There are 8 hidden switches. A switch that is on adds its own fixed numbers to the row, and there is some noise. The rows also spread widely along 13 directions, which tell nothing about the answers.
Known rows, each followed by its switches (1 for on, 0 for off):
[ -2  -4  -7  -3  -3 -11  -5  -5  13  -5   1  -5  -2   3  -2 -14  12   1
   4  -6  -1  -4   3  -2  -2  -1] | 0 1 1 0 1 1 1 0
[ -5 -17  -7  -2 -19  -8  12   0  -8  -9  -2   5 -16  -3   0  -1  -7   0
   3  -4  -1 -17  -2   0 -10   0] | 0 0 0 0 0 0 1 1
[-14   9  10   6 -15   5  -3  11  20 -10  -9 -13  -6  -6   0 -19 -12 -13
  11  14   2   9  -5  -7 -13   8] | 1 1 0 0 0 1 0 0
[  4  -2  -5  -3   1  -7  13  -6  -1  -1  -3 -10   3  -2  -1 -13   7  -2
  11  -6   0  -5 -12   6  -2  -1] | 1 1 0 0 0 1 0 1
[-10  22   1   0  10  -5  -9  -6  19  -3 -11 -13  -5   0   3 -26  -1  -1
  -2   3  12   9  -8  -6  -9   2] | 0 1 0 1 1 0 1 1
[  1  -4  -8   1  14  10  12  -2   4   8  -9  -9   8   2   4  -5   4  18
  -7   1   0  -1   3   0   0 -12] | 0 0 0 0 1 0 0 0
[ -7  -5   4  15  -2  10   6   1  15 -10   0  -3   1  -1   4  -8   6 -13
  19  11   7  -4  -4   9  -4  -8] | 1 0 1 0 0 0 1 1
[-13  -6  13   6 -21   2  12 -20  -4 -24  -2   4  -6 -22   2 -18  -4   6
   7  24  10 -22  -8 -23 -16   7] | 1 0 0 0 1 0 0 0
[-11  14  14   1  20   6   2   7  -3   3  -6  -4  -9 -13  -1 -18   1 -18
  -7   3  -1   0  -2 -11  -1  -2] | 0 0 0 0 0 0 0 1
[ 17   0   0  -7   4  -6 -15  -2   5   3 -13  -2 -24  -5  -8 -10  -1  10
 -20  -6  -9   2   4 -12  -4   5] | 1 0 1 0 1 1 1 0
[  4  -8 -13 -10   8 -18   6 -22   6 -10  -3   1 -13  -2  -3 -16  16  13
   0 -11   7  -4  -1   5  -8  10] | 1 0 0 1 1 0 0 1
[ 10 -25  -4  -1 -12 -10   7   8  -9   6   4  12  -8  -7   4  11   4   4
 -10 -16 -23 -18   3   4   0 -12] | 0 0 1 0 0 0 1 0
[ -2  -5   1   2 -10  -6  -5  -6  -9   6   3  -8   1 -20  -1 -16   7  -9
  -4  -8  -8 -11 -17  -3  -2  -5] | 1 1 0 1 1 1 1 1
[ -3 -11  -3  -2 -15  -7  -4 -19  -1 -13   6  -3  -7  -8  -8 -21  11  -7
   9 -16   2   1   2   4  -1   7] | 0 0 0 0 0 1 1 1
[ 22  -9  22   4 -10 -15  -4 -18   8 -24 -17   8 -15 -22  -3 -19  13   2
  11 -10 -20 -11   6 -10   2   3] | 1 1 1 0 1 1 1 0
[ -3   1   4  -1 -17  13 -18 -16  15 -18 -14 -16  -4 -10 -11 -39   5 -15
   0 -23  11  28   8   1  -3  14] | 0 1 0 0 1 0 1 1
[ 14  -5  18   8 -18  11  -2  15  12   8   1   3  10  -4  -4   3  -2  -3
 -11 -13 -12  12 -10   2  -4  11] | 0 1 1 0 0 1 0 0
[  7  -9  -7 -16   7  22  33  -4  -6 -11 -40 -18  -6   4 -16 -17  -2   6
  -1 -12  20  13  14  -1   1   8] | 1 0 0 0 0 0 0 0
[  1 -24  -8   5 -13   3  -3 -16  11 -10   5   1  -7  -2  -4 -13  17   2
   4  -8   3  -3   6   3  -4   0] | 1 1 0 0 1 0 1 1
[ 22 -19  -6   8  -7   0  -1 -15   7  -4  -4  -1  -7   7  -3  -1   3  22
   8   6   4 -12  -9   3  -7  -2] | 1 1 0 0 1 1 1 0
[  8   2   9   6   8  -3  -1   6   3   5  -7 -17 -13   6 -28 -17  -3 -10
  19   2  -6 -15  -5 -22   5  11] | 1 1 0 0 1 1 0 1
[  4  -2  -2  -3   0  -3  -7  -8   6  -5   0   1  -5  -1  -1 -14  10  -3
  -7 -10   7   0  -6   3  -6   3] | 0 1 1 0 1 0 1 1
[ 20 -13  -3   1  -4   0   4  -4   4  -4 -11   0 -10  13  -5   2  -6  15
   3  -8   6   0  -5  10  -8   7] | 0 0 0 0 0 0 1 0
[  5  -2  -1   7  -1  -7 -28  -2  37   4  21   7 -15  19 -14  -6  18   2
  -8  -5   4  12  -1  -1 -10  26] | 1 1 1 0 1 1 1 1
[  4  -5 -13   2  -4   4 -18  -5  16  14   4 -11  -4   5  -2 -12   6  12
 -18  -7  -1  17   3  -5  -4  -1] | 1 1 0 0 0 0 1 0
[-12  -7  -9 -11  -1  -5  26  -5   6  -9 -22  -4 -22  -2  -6 -16  -4  23
  -6  10   0  -7  24 -33  -3   2] | 1 1 0 0 0 0 0 0

New rows, each followed by its switches (1 for on, 0 for off):
[  9  -3   8   4   5   1   3  10   8   3  -5  -1  -6   6  -4  -2   4  -8
   3 -13  -6   3  -4   9   1   3] | 0 1 0 0 0 1 1 1
[ -3   1  -8   1   6 -10   2  -5  15   5   5  -7   5   0   2  -7   9  13
   1   3  -3  -4  -7   3  -6   2] | 1 0 0 1 1 1 0 0
[  1  10   9   7  -2  -3 -14 -15  19 -23 -11  -2 -18  -9   6 -26  -1  -4
   9   7   9   5  -5   4 -15   6] | 1 0 0 0 1 0 1 1
[  2 -14  10   9 -12  -5  -1 -13  11 -16  -8   4 -15 -19   1 -18  12   5
   5  -1 -16  -8  12 -11   2  -5] | 1 1 0 0 1 1 1 1
[-21  -2   3  -8  -4  -3   0   0  10 -13  10   4  -8  -1  -9 -17   9 -17
   0  -6  12   4   5  -4 -11  25] | 0 0 0 0 0 0 0 0
[ -3  -6 -13  -7   1   0   7  15   0  10   1  -6 -15   8  -7  -2  -5  -4
  -5   2   6  -5  -9   0  -9   4] | 1 1 0 0 0 1 0 1
[ -5   2  12  -6 -11   9 -17   3  -4   3  -1   1  -8 -16  -2 -15  -1 -14
 -32 -13   1   9  -7 -10 -12  13] | 0 1 0 0 1 0 1 0
[  0  -5 -10   1  -4  -7 -27  -3  15  -1   0  -3 -31  -7   3 -20   0   1
 -13  -1  -6   9   7  -6  -7  -6] | 1 1 0 0 0 0 1 1
[  7  -1   0   5  -1  -9   4  11  15   5  -5  -2  -6   8  -3  -3  -3  10
   1  -3 -12  -8  -2  -8  -3  -1] | 0 1 1 0 1 0 0 1
[  1 -11   7  16 -17   5  10  -3  11 -13 -18  -3  -1 -18  11  -7  -4   4
  14   2 -12  -7  -1   8  -5 -15] | 1 0 0 1 1 0 1 1
[  0  -1  22  -2  -9   5   3  -8  10 -25 -22   6 -19 -16  -8 -24   5  -9
  -2 -11   1   6  13 -11  -3  17] | 0 1 0 0 1 1 1 1
[ 16  -6 -12  -4   5 -27   4 -28   5  -3   4   3 -10   7   0  -9  17  21
   7  -7   7 -10 -13   6  -5   5] | 1 1 0 1 0 1 1 1
[-13 -13 -10   9   2  -2   9  -9   9   0  13  -4   2   5  -1  -6  18   2
  10   6   2 -18   3  -3  -1  -7] | 1 0 0 0 1 0 1 1
[  1 -10   9   3  20  24   8  -4  -3   2   4  -3   0   4 -21  -7  15  -9
   2   8  19  -8  -5  -5   1  16] | 1 0 0 0 1 1 0 0
[ -2  -2   8   7   0   5   3  -5  -2   1  -4 -10  -2 -14  -6 -20   3  -5
   2   2  -4 -10  -6 -15   0  -4] | 1 1 0 0 1 0 0 1
[  2   5   3  -2  13  -5 -22  13   4  10  -1 -14 -18  -9  -8 -19  -1 -17
  -4  -6 -17   7   2  -5   1  -1] | 1 0 0 0 0 1 0 0
[-13  10  28   3 -17   4   4  10  11 -18  -8   4   4 -23  11 -13  -4 -23
   3  -5  -6  11  -7   9 -13  13] | 0 0 0 0 0 1 0 0
[ 12  -4   2   8 -16 -26  -4 -13  15  -8  -3  -2   5 -10  10 -11   8  12
  13  -6 -19 -12 -10   2  -6  -9] | 1 1 1 1 1 0 1 0
[-11  -2  -2   0  -8  -4   0 -10  13 -13   2  -2 -15  -1  -7 -22   5  -3
   6   4  10   1   1 -11 -10  13] | 1 1 0 0 0 0 0 1
[ -7 -20  13   7  -7  13  -9  13   4 -10   0  10 -31 -18  -8 -10  -3 -20
   1   2 -10  -3  14  -5  -1   3] | 0 0 0 0 0 1 0 1
[ -8  -3   2  -4 -11   0 -10  14   2  -4 -11  -6 -26 -13  -2 -13 -11  -9
 -10   1  -9  -3   6 -10 -10   2] | 1 0 0 0 1 1 1 0
[-16 -28 -21  -6 -19 -10  -5   2  -7 -12  12 -10  -8  -4  -1 -17   8 -29
  23 -18  -3 -12   7  23  -3 -12] | 0 0 0 0 0 0 1 0
[  1 -16 -18  -8 -11   8   5 -25  -1 -12  -3  -9   3  -1  -4 -21  16   0
   0 -13  24   6  -5  15  -6   6] | 1 1 0 0 1 1 1 1
[-32  16  19   8 -11   6  14  10  31 -20 -10   7  -5 -10  16 -12 -10   4
   4  34   5  -1   6 -21 -20  10] | 0 1 0 0 1 1 0 0
[  2   0   3  -2   1 -19   6  15  11   6  -3  -3  -1   2   4   0  -1   1
   5  -7 -15 -10  -9   4  -7   2] | 0 1 0 1 1 1 0 0
[ -7 -11  -8   3 -25 -13 -20  19   0   8   9   2 -23 -16  15   0 -14 -10
 -10  -4 -26  -7  -4   8 -11 -17] | 0 0 0 0 0 1 1 1
[  5 -23  -5  -3   5   6  10   6  -9   3   1   9 -10  -5   7   7  10  -4
  -8   2   1 -15  -5  12  -5 -11] | 1 1 0 0 0 1 1 0
[-21  17  19  -3   5  -2   5   7  23 -29 -25  -6 -21 -12  -1 -30  -7 -21
  16  16  12   0   3 -11 -16  18] | 1 1 0 1 1 0 0 0
[ -2   2  -9   3  -1 -20 -19  -6  13  -8   6  -2 -14   5   5 -13  -4  -1
  17  16  11 -18 -20   3 -18  -2] | 0 1 1 1 1 0 1 0
[  0  13  29  26  -4  13  -5 -19  17  -8  -8  -4  -3 -12 -10 -20  -5   9
   9  16   3   3  -5 -26  -1   9] | 0 0 0 1 0 0 1 1
[ -8  -2   8  13  18   2  -2  13  22  -1   1  13 -17  -4  12  -1   3  -2
   0  18  -4  -9  -3   3  -9  -6] | 0 1 0 1 1 0 0 1
[-17   4   1   6  -6  -3  13   3  10  -9   0  -3   9   1  15  -4  -1  -6
  15  12   6  -8 -10  11 -14  -8] | 0 0 0 0 0 0 1 0
[-12  -6 -23  -8   3 -14  15 -21   5   3  15 -12  15  14  -5 -16  21  15
   9  -4  10  -5   2  -6   2   2] | 0 1 0 0 0 1 0 0
[ -6 -10 -24  -8 -29 -24   5 -19  -2   2  20  -1   7   4  10  -2   4  20
  -5   4   7 -14 -21   0 -20   2] | 1 1 0 0 0 1 1 0
